The same things were measured in two ways. Each way mixes the same 9 hidden numbers, adds some noise and spreads widely along 6 directions of its own, which tell nothing about the thing.
(in the rows, 128 means zero)
Some things both ways: the first way, then the second way.
[102 106 151  99 154 149 151 107 151 142 163 107 132 103  86  77]
[146  93 165 148 121  98 126  94 220 165 180 111 110  94 114 156 128 143
  96 138 156 100 160 137 114 112 142]

[ 49 118  83  97 111  79 130 134  93 126 154 114 108  92 115 102]
[ 96 113 135 137 126 107 128 147 130 129 195 139 120 143 156 156 165 159
 130  91 154 116 183 126 144 136 169]

[ 80  65 117 162 141 153 156  80 152 156 109  60 101 161  82 134]
[133 122 154 151 125 128  94 172 125 173 131 106 139 125 112 148 116 138
 128 118 126  85 180 142  78 117 132]

[167 119 156 112 138 115 142 121 154 140 109  99 115 120 110  64]
[144 133  68 122 125 135 191 158 134 103  86 160 100 110 126 101  59 112
 182 123  87 134  76 146 125 158 131]

[161 142 147 141 125 170 176 134 112 158 153 171 137  67 156  87]
[ 91  76 106 145 104 105 140 104 142 152 160 101 116 127 159 123 165 159
 104 106 160 146 199 148 162 122 135]

[ 73 146 112 171 208 136 162 115 141 137 120 134 139 173 118 120]
[133 113 165 144  94 101 110 124 179 122 147 107 126 122 118 123 153 135
 101 138 162 118 152 140 104  94 139]

[126 145 148 142 167 171 140 166 185 151 145 119 112 134 125 101]
[122 115  97 126 126 154 134  86 167 153 132 122 156 169 121 122 129 143
 113 121 136 130 126 129 141 119 127]

[149 119 121  84 106 111 103 109 132 131 175 142 141 122 142 102]
[109 122 150 154 148  65 106 171 143 142 148  82 126  87 120 164 157 178
 137 114 143  70 191 108  87  90 147]

[181 126 110 119 104  96  96 146 141 149 108 115 134  97 141 131]
[ 87 106  89 150 137  52 183 157 130  90 115 116  98 124 114 130 107 170
 172 109 133 120 140 108 155 129 136]

[116 121 167  98 128 149 145 131 112 132 181 152 150  74 128  84]
[137 123 134 119 139 152 125 137 127 172 138 129 144 136 144 121 126 122
 112 108 123 141 118 134 119 146 133]

[172 149 122 199 141 163 175 116 140 120 103  70 105 112 121  78]
[137 127 154 141 109 141 129 141 110 138 159 157 102 114 121 140 124 122
 122 140 144 120 158 151 140 156 118]

[ 89 100 119 128  94 131 155  96 129 118 152  66 125  94  66  76]
[142 125 137 107 106 157 111 151 115 126 140 142 112  98 138 146  92 107
 133 131 102 113 138 144 117 152 130]

[152 145 170 120 137 136 112 156 135 132 131 157 145 128 141 107]
[150 129 108 124 140 151 128  97 181 135 130 131 145 130 114 120 123 125
 133 135 125 130 106 128 133 123 134]

[149 159 130 173 137 158 152 154 122 151 121 145 108 116 148 104]
[136  90 122 126 115  97 153 123 157 136 130 133 148 111 128 107 110 128
 137 133 144 139 107 148 144 118 145]

[148 134 154 129 160 122 164 110 145 145 129 157 149  96 126  70]
[140 148 132 149 126 141 145  78 104 166 131  96  97 161 153  88 171 149
 105 168 179 138 128 161 153 124 120]

[103 118 196 172 190 122 176 117 165 126 107 194 182  79 111  92]
[ 91 129  98 135 129 118 155 210  65 169  62 128 167 105 108 114 117 155
 124  97 113 110 150 112  82 130  77]

[101 107 137 159 189 124 126 126 133 144 102 103 113 203 140 142]
[ 91 157  49 128 132 180 128 112  94 102 119 112 122 213 173  96 181 148
 152  92 121 164 153 129 162 139 143]

[ 96 137 132 134 121 110 122  96 133 102 144 134 155 155 126 119]
[120 146 112 104 116 152 109  97 149 134 141 145 149 149 130 153 153 139
 106 117 117 118 133 102 100 129 112]

[ 96  82 147 168 158 120 168  38 145 117 121  79 151  68  72  75]
[170 151 150 108 149 165 116 116 126 194 135 137 145 129 130 140 101 121
 121 149 116  97  88 137  89 142 126]

[ 53 142 107 132 122 108 136 118 104 113 132 122 139  98  92 123]
[139 143 174 123 128 137 130 112 115 172 166 127 126 162 141 130 144 142
  97 145 168 113 114 139 126 135 137]

[ 45  88 152 145  86 104 112 129 151 122 103 125 111 157  68 131]
[108 128  85 123 126 158 138  70 139 153 173 178 131 164 127 169 142 155
 121 117 130 118 166 117 155 160 110]

[ 74 155 156 178 144 140 161 147  90 125 126 213 145  95 135 119]
[159  93 128 106 106 148  93  87 159 143 123  95 153 107 143 114 108 107
 125 157 123 134 118 163 138 105 143]

[ 90  88 158 199 130 167 140 146 170 158  98  92 110 160  77 134]
[116 107 134 136 133 100 139 199  90 150 103 145 167  94  94 130  98 135
 143 114 125 110 137 122 115 135 109]

[143 146 144 127 131 110 109 159  86 136 102 144 144 157 163 149]
[122 105 123 149 113  67 168 149 134  89 102 110  95 107 121  86 124 130
 143 131 144 165 118 133 151 127 129]

[109 117 151 159 171 140 163  62 117 120 141 117 162 146 135 106]
[132 131 167 141 113  98 121 109 118 159 137  86  99 122 150 113 172 146
  88 146 163 135 148 137 109 116 116]

Other things, the second way, with their names:
z_473: [146 130 121 126 144 128 123 130 151 132 135 148 150 148 121 126 123 119
 151 114 117 140 105 123 119 138 147]
z_520: [153  97 130 142 122 115 128 141 160 137  94  97 117  94 105 105  85 108
 133 133 111 144 124 142 117 126 120]
z_207: [118 114 106 109 130 134 102 111 136 109 137  89 134 138 142 143 116 144
 152 131 117 103 143 129 150 109 155]
z_611: [143 120  94 125 110 169 127  61 210 131 156 132 122 125 139 120 155 126
 105 132 133 142 139 145 142 121 133]
z_316: [139 131 162 134 116 112 111 141 115  94 134 120 100 118 126 115 139 111
 131 139 137 156 131 128 143 139 131]
z_265: [139 114 159 122 122 125 139 154 119 147 127 152 128  97 106 133  97 110
 107 124 120 139 117 118 123 161 100]
z_889: [170 123 168 120 112 114 122  78 210 113 163 102  86 103 144 121 132 114
 109 160 145 128  98 145 123 111 160]
z_742: [144 134 118 115 122 127 124  88  57 121  74  75  95 132 153  79 122 120
 135 177 125 170 102 145 164 136  96]
z_364: [106 168 104 123 124 137 142 137  56 109 101 106  88 188 153 114 132 148
 144 123 118 133 122 119 130 149 116]
z_805: [114 129  49 113 132 136 129 116 166  82 110 150 167 104 122 120 157 137
 160 113 108 141 130 110 140 109 128]
z_191: [147 136 156 163 122 130 137 154 114 156 122  93  80 101 129 103 124 136
 122 154 151 107 154 167 114 125 125]
z_995: [134 149 157 144 131 120 129 176  70 136 142 133  94 153 140 126 120 130
 151 122 133 122 139 141 119 158 145]
z_649: [143 153 146 150 109 125 152 137 104 124 118 128  80 145 124 102 122 127
 130 153 149 130 119 150 125 143 118]
z_325: [116 138 148 147 120 118 131 101 106 140 133  88 104 179 145  95 181 151
  95 137 175 154 142 133 148 123 122]
z_77: [152 148 196 156 131  91 127  93  91 157 140 100 103 146 142  78 202 138
  91 177 205 169 111 145 150 122 117]
z_987: [123 122  75  96 100 170 114 111 162  89 127 130 116 114 153 133 120 111
 134 106  82 142 143 127 128 139 132]
z_195: [154 124 147 119 107 139 120 111 153 121 157 163 127 119 112 143 112 112
 129 152 136 121 117 142 136 139 133]
z_890: [169 131 142 102 125 141  79  90 141 108 128 128 152  91 118 130 129 108
 140 179 127 127 103 135 141 111 128]
z_951: [150 132 144 135 123 130 124 115 153 149 126 110 125 123 111 129 115 135
 122 156 141  97 121 141 111 111 126]
z_858: [126 131 156 150 131  83 144 122 118 155 122 103 128 132 114 115 153 164
 114 156 176 110 126 128 122 105 115]
z_249: [123 128  94 105 120 157 141 149  95 153  93 157 175 152 122 113 100 123
 136 114 107 133  99 130 115 145 110]
z_263: [162 101 121 136 106 126 132 193 187 113  95 160 168  77  76 109  66  91
 162 124 104 117 101 151  89 114 141]
z_849: [144 162 141 117 152 153 115 127 109 138 132 127 109 135 117 152 110 131
 133 140 111 105 117 108 118 154 113]
z_672: [138 117 100 105 110 146 120  97 135  86  95 131 134 133 108 114  98 102
 139 144 103 160 101 121 159 139 106]
z_12: [111  99  95 143 107 110 148  70 178 107 152 107  83 103 147 115 171 146
 106 129 151 162 174 134 175 124 122]
z_387: [112 116  87 111 137 119 143 135 110 122 104 139 151 136 116 135  94 139
 157 115 104 128 113 108 140 141 118]
z_291: [145 149 111 102 150 150 112 133 140 120 154 158 154 140 153 130 143 118
 158 106 107 138  96 121 119 140 166]
z_645: [151 129 146 142 132 181  82 137 145 171 168 162 185 150 117 131 159 117
 125 121 148 120 158 157 121 124 153]
z_31: [135 150 124 116 130 137 148 107 156 120 152 149 125 153 137 123 146 137
 125 130 144 130  92 122 132 133 143]
z_829: [120 108  94 114 105 151 124 115 140 125 111 105 111 128 134 135  90 126
 128 117  93 126 150 132 129 137 115]
z_64: [138  86 109 107 131 117 116 167 171 108 129 150 176  86 106 143  71 109
 172 108  94 114 113 127 128 123 161]
z_98: [126 124 154 108 127  95 113 122 121 127 144 154 164 102 116 146 156 134
 110 134 142 135 121  98 124 127 110]
z_193: [ 87 109  82 105  92 120 143  82 112  93 122 129 128 152 147 121 152 147
 116 125 135 159 142 116 172 131 103]
z_657: [140 157  81  91 141 198 113 179  72 136  86 134 160 106 156 110 104 111
 167 117  75 116 104 144 104 141 133]
z_402: [143  94 155 160 116  82 116  84 213 117 170 103 109 102 118 120 174 135
 110 146 174 145 160 140 148  98 150]
z_380: [133 139 166 147 143 131 136 156  82 195 137 148 131 183 100 148  95 139
 122 120 135 107 131 124 106 166 111]
z_761: [152 133 162 141 128 130 134 152 120 192 112 123 130 154 113 117  95 121
 112 126 126 122 107 137  78 144 116]

Some of these things the first way, each followed by its name:
[110 124 105 144 111 142 110 148 156 139 151 110 119 118 103 118]  z_207
[190 141 170 107 113 145 133 141  97 134 133 153 153  77 170 119]  z_520
[107  73 128 109  96 103 104 115 124 163 134 116 125 151 120 129]  z_473
[101 127 155 133 129 176 132 149 154 114 152  83 110 159 108 125]  z_829
[ 80  98 130 144 140 130 136 159 153 156 140 119 106 108  90  91]  z_64
[187 142 120 116  21 136  78 141  66 137 136 138 156 156 160 164]  z_316
[200 126 128 135  84 135 137 125 176 149 184 138 145  89 133  38]  z_890
[135 145 135 125  96  99 107 162 123 120 123 114 143 100 141 127]  z_672
[ 58 105 113 116 140  66 139 142 122 155  76  75  97 132  85 109]  z_263
[118 149 180 123 167 127 153 124 118 119 122 157 151 132 130  90]  z_611
[  4 102 169  97 111  78 115 139 100 101 133 117 117 156  75  99]  z_657
[ 74  89 155  76 164 127 159 120 166 147 174 136 124  91 104  86]  z_761
[103  86 108 147  64 103 136 116  95 190  90 126 120 109  97 130]  z_645
[ 27  93 153 175  86 113  99 116 117 119 125 143 158 203  84 163]  z_98
[135 121 117 236 117 149 147  85 138 144  81 100 176 140 111 144]  z_193
[140 140 151 182 207 141 168 116 189 148 125 198 167 109 130  88]  z_858
[111 102  98  83  82 125 114 138 127 142 168  92  81 156 126 104]  z_995
[158 163 132 167 158 152 123 125 146 109 132 169 144 175 166 134]  z_364
